Each new row is followed by what is left after taking away its nearest point in the smallest flat space through zero that holds the last named rows.
(in the rows, 128 means zero)

J_930 (4 x 11):
[[144 150 119 186  95 116  91  91 170 128 109]
 [107  78 143 104 105 195 102 113 162  71 102]
 [106 110 121 155  90 121 123 146 125 178 104]
 [190 152 130 131  92 204 143 135 141 120  82]]
New rows:
[130  98 174 111  94 175 131 167  83  89 160] : [137 126 163 152  92 130 115 146  95 106 168]
[ 86 165 120 121 136 151  95 154 124  82 165] : [ 95 173 115 138 117 151 101 166 119 112 151]
[163 108 175 175 175 133  94  83 153 152 125] : [154  93 178 151 179 145 115 110 130 166 124]
[169 119 158 149 139 167 138 139 171 172 100] : [142 108 160 137 167 136 131 131 166 159 128]
[ 88  88 157 127 165 151 145 145 112  92 151] : [120 123 147 168 143 142 142 138 122 118 135]
[137 131 164 113 146 121 130 101 156 158 127] : [134 125 165 110 142 128 132 107 154 162 123]

J_661 (4 x 11):
[[123 135 119 138 134 112 113 105 117  80 138]
 [113 162 147 100 124 170 118 158 129 101  90]
 [150 141 179 141  91 156 105 108 136 126 147]
 [118 165 135  78 123  96 139 133 173  47  86]]
New rows:
[104 120 164 138 116 151 152 168 114 166 158] : [ 99 127 151 133 123 120 151 152 120 119 157]
[ 95 149 143 134 158 173 114 121 114  95 143] : [108 131 140 126 152 140 141 120 143 127 147]
[157  92 153 130 118 117 171 166 134 153 136] : [144 107 146 136 127 125 150 158 112 107 135]

J_231 (4 x 11):
[[141  81 107 105 125 134  68  91 194 117 120]
 [119  88 128 102 116  54 113  63 223 155 114]
 [116 130 152  75 118 144 152  78 195 151 155]
 [118  86 130  67 134 102  81 118 115 134 145]]
New rows:
[143 163 105 107  95 110 105 153  93 114 163] : [146 165 103 118  89 109 114 134 132 117 155]
[116 109 162 108 172 121 123 117 148 140 165] : [126 118 150 147 173 126 124 133 139 128 148]
[158 105 165 135 144  99 121  81 108 110 149] : [163 117 164 148 143 121 130  86 110 104 148]

J_148 (4 x 11):
[[107 132 128 138 142 152  47 198 107 158 102]
 [161  52 119 153 181 108 111 122 150 151 124]
 [114 107 120 113 178 150 140  96 104 138 118]
 [157 112 153 156 162 144  87 143  95  86 162]]
New rows:
[101 184  87 145 120 135  78 133 153 153 125] : [123 161  92 151 142 130 101  99 151 131 146]
[103 134 122 152 173 131 108 130  81 107 149] : [105 136 111 149 138 103 130 129 119 125 139]
[ 93 128 168 132 128 119 138 147 121 110  84] : [105 115 169 138 133 111 144 139 127 105  91]
[118 151 135 120 105  90 164 143  66 103  93] : [132 119 131 133 126  81 150 147  77 115  90]
[ 94 171  67 117  85 155 139  70 101  85 100] : [128 123  69 150 106 135  99  97 122  95 103]
[119 167 105 115 152  99 160 134  82 160 127] : [142 154 112 134 149  86 146 146  93 149 140]

J_76 (4 x 11):
[[125 113  96 131 150 131 137 116 114  91 144]
 [114 101 131 142 125 150  94  91 107 122 107]
 [125 116 126 188 139 105 126 151 160 126 168]
 [ 85  82 103 164  50 119 127  84 111 120 123]]
New rows:
[125 128 132 138 151 122 136 161 103 165 122] : [117 118 120 138 141 123 139 148  93 155 121]
[178  98 137 136 114 167  88 137 167 117  92] : [177 102 113 125 103 153 119 145 167 103 107]
[149 104 139 127 153  78 134 150 187 134 135] : [139  92 131 107 138  96 126 117 159 125 110]
[114 180 157 142 176  83 147 105 126  92  82] : [103 171 154 154 149  76 149  99 127  96  82]

J_816 (4 x 11):
[[113 149 132 156 124 152 133 103 115 129  88]
 [150 135 126 122 165  82 161 130  93 174 110]
 [117 104  84 160 139 106 140 130 141 134 102]
 [127  74 141 125 125  86 142 143 126 119 149]]
New rows:
[162 152 137 148 152 156  84 155 117 128 122] : [155 120 141 159 149 135  95 157 115 121 121]
[123 103 138 172 143  84 106  97 166 123 133] : [136 137 150 152 147 101  99  94 157 133 139]
[127 140 100  94 174 134 162  83  89 147  89] : [117 109 107  86 148 143 142  95 116 111 124]
[110 128 149 125 142 172  81 160 133 107 157] : [112 120 138 142 162 142 106 156 114 130 130]
[ 81 107 142 170 121 110 132 172 173 138 148] : [ 94 148 156 156 132 123 133 163 153 158 141]
[150 110 104 115 138 170  96  83 128 143 153] : [147  92 114 124 140 151 111  80 114 146 144]

J_512 (4 x 11):
[[108 129 139 188 159 169 152 133 140 132  84]
 [115 162 110 150 132 135 100 134 140 103 122]
 [168 161  91 146 118 148 109 131 135  62  92]
 [139  74 105 149 160 155 121 120 141  87 201]]
New rows:
[147 123 110 144 157 122 147 123  94 158 120] : [143 137 100 141 153 115 128 125  97 148 130]
[110 116 122 107 175 129 128 159 104 135 150] : [125 131 117 106 165 131 129 160 102 124 123]
[125 156 150 106 108 107 105 135 138 116 138] : [131 131 156 126 124 129 127 133 140 115 132]
[114 116 150 120 173 121 131 113 104  87 125] : [112 128 152 111 164 112 127 114 101  93 117]
[170 158 106 148 121  70 111  83 109  97 119] : [143 134 127 165 143  80 130  82 112 128 129]
[122 130 137 132 181 116  91 123 154  99 125] : [136 121 149 113 169 107 110 121 143 116 110]

J_855 (4 x 11):
[[116 163  85 120 144 157 112 142  98 186  72]
 [132  84 119 159 168 148  90 102 149 174  67]
 [130 173 144 130 145 154 112 132 132  99 136]
 [102 131 124 107  59 102 112 136 173 124 108]]
New rows:
[148 127 154 161  98 162  98 122  87 130  97] : [148 120 155 154  83 147 112 125  84 123 113]
[147 140 129 125 139 114  95 120  69 159 108] : [145 133 148 124 119 101  92 116  95 131 124]
[131 144 137  96 131 117 126 128 155 131 132] : [136 134 133 101 144 119 131 125 144 140 132]
[113 131 121 131 141 117 197 125 197 138 136] : [114 148 116 132 155 132 192 128 187 144 128]
[110 188 123 153 117 104  88 133 100 117 130] : [118 142 125 165 124  89  97 120 102 127 133]

J_880 (4 x 11):
[[110 142 142 117 162  76 132 139 139 156 107]
 [120 148  81 113 142 157 110 109  77 114 118]
 [118 145 181 115 123 121 134 149 143 111 116]
 [ 93 136  99 150  87 130 137 147 137 146 136]]
New rows:
[110 136 140  91  80 145 132 126 121 149 143] : [127 125 138  87 107 131 129 113 120 158 142]
[ 63 101 107 119 121 135 159 150 133 122 121] : [ 95  85 122 111 144 137 154 133 131 112 123]
[146 115  68  80 130 123 139 197 155 149 124] : [159 116  90  70 131 139 136 194 151 126 123]
[136 174 152 154 129 133 135 111 137 130 138] : [138 170 137 156 134 132 133 105 132 136 140]

J_454 (4 x 11):
[[104 186 183  78 131 137 102 107  72 120 139]
 [ 93 190 110  40 128 152 150 122 135 177 142]
 [147 143 111 103 150 133 186 143 112 214 108]
 [120 209 128  68 132 141 166  89  54 171 100]]
New rows:
[135 157 116 175 159 116 123 117 114 130  85] : [117 158 122 150 160 123 108 132 143 134 110]
[137  72 133 134 156 119 134 166 108 172 110] : [109 102 116 113 133 127 117 133 111 129 114]
[122 107 188 140 180 141  44 116  99 149 103] : [113 114 117 130 162 149  76 100 135 155  91]
[150 135 125 125 139 111 136 129 101  96 108] : [142 131 122 110 141 116 134 144 127 108 123]
[155 131 146 118 143 117 110 108 109 141 115] : [147 124 126 116 136 120 109 110 137 135 122]
[129 122 129  93 116 121 113 116 140 151 142] : [140 114 128 115 115 115 115 110 128 141 130]

J_560 (4 x 11):
[[140 147  94 124 146 104 126 141  86 105 128]
 [161 152 159 128 170 160 126 103 110  99 141]
 [173  66 100 104 149 135 113 138 174 137 174]
 [121  99 134  91 139 160  85 154 147  91 135]]
New rows:
[161 119  89  89 170 132 162 133 152 141 133] : [123 141 115  95 149 140 160 133 144 136 105]
[153  95 139 101 146  89 148 101 140 167 151] : [121 117 152  92 140  98 131 115 118 137 126]
[115 142 144 162 160 110 127  94 164 163 107] : [113 135 123 141 169 108 105 118 152 136 108]
[120 141  89 134 154 122 168 126 163 125 142] : [104 147 105 129 151 136 157 129 161 111 131]
[112  81 162  97 158  82 152 154 151  82  91] : [126  94 166 114 163  76 172 135 145  97  95]

J_825 (4 x 11):
[[174 165 144 147 175  85 105 200 202 157  93]
 [ 87 105 134 120 130 143 122 117 159  83  97]
 [198 108 143 166 168 108 150  80  92 185 162]
 [137 116 185 120 177 105 116 141 177 148 139]]
New rows:
[ 97 110 136 140 118 163 158 120 139 166  81] : [105 122 140 134 116 157 156 134 133 182  97]
[168 107  97 112 167 111  94  95 112  85 109] : [156 124 107  88 154 109  87 121 109  95 132]
[159  93 148 141 134 110 160 164 121 169 134] : [128  89 134 132 114 126 158 161 122 138 118]
[135 149 172 167 166 113 166 161 110 110 138] : [116 147 159 161 147 126 168 155 100  92 134]
[112 123  83 117 133  91 110 167  85 103 118] : [117 103 109 118 157  86 112 148  93 111 128]

J_567 (4 x 11):
[[153 196 116 124 143 134 123 134  73 122 140]
 [ 82 103  93 147 145 132 125 108 113 130 177]
 [196 106 129 193 153 121 131 133 134 150 154]
 [142 135  93 132  30 165 125 118 164 100 122]]
New rows:
[115 111 156 135  89 135 117 145 108 166 147] : [118 120 159 131  94 134 117 147 101 166 144]
[137 143 119 124 111 153 164 100 119 148 111] : [129 129 125 127 128 145 165 100 120 155 114]
[158 164  90 100 137 105 133 138 159  91 132] : [142 139  92 106 152  98 134 134 166  98 140]

J_254 (4 x 11):
[[ 85 128 161 126  35 164 118 122 163 162 175]
 [120 162  43 165 114  46  84 132 212 116 117]
 [138 158 114 222 107 133 122 174 143 170 187]
 [181 169 122 173 152 126 185 120 178  61 160]]
New rows:
[ 89 130 157  89 103 122 163 163 160 130  81] : [107 139 148 123 125 119 167 182 149 136  90]
[161 143  99  85 123 113 159 153 108 135 160] : [152 141  98  81 112 111 151 152 113 141 160]
[168  95 114 109 145 105 152 120 114 125  96] : [156 102 120 127 110 116 147 127 131 143 123]
[114 155 153 109  92 174 111 120 114 137 160] : [131 161 121 117 130 142 106 123 115 120 137]
[ 95 113 174 171 164 173  97 102  94 149 136] : [ 97 126 149 165 161 145  95  86 137 118 126]
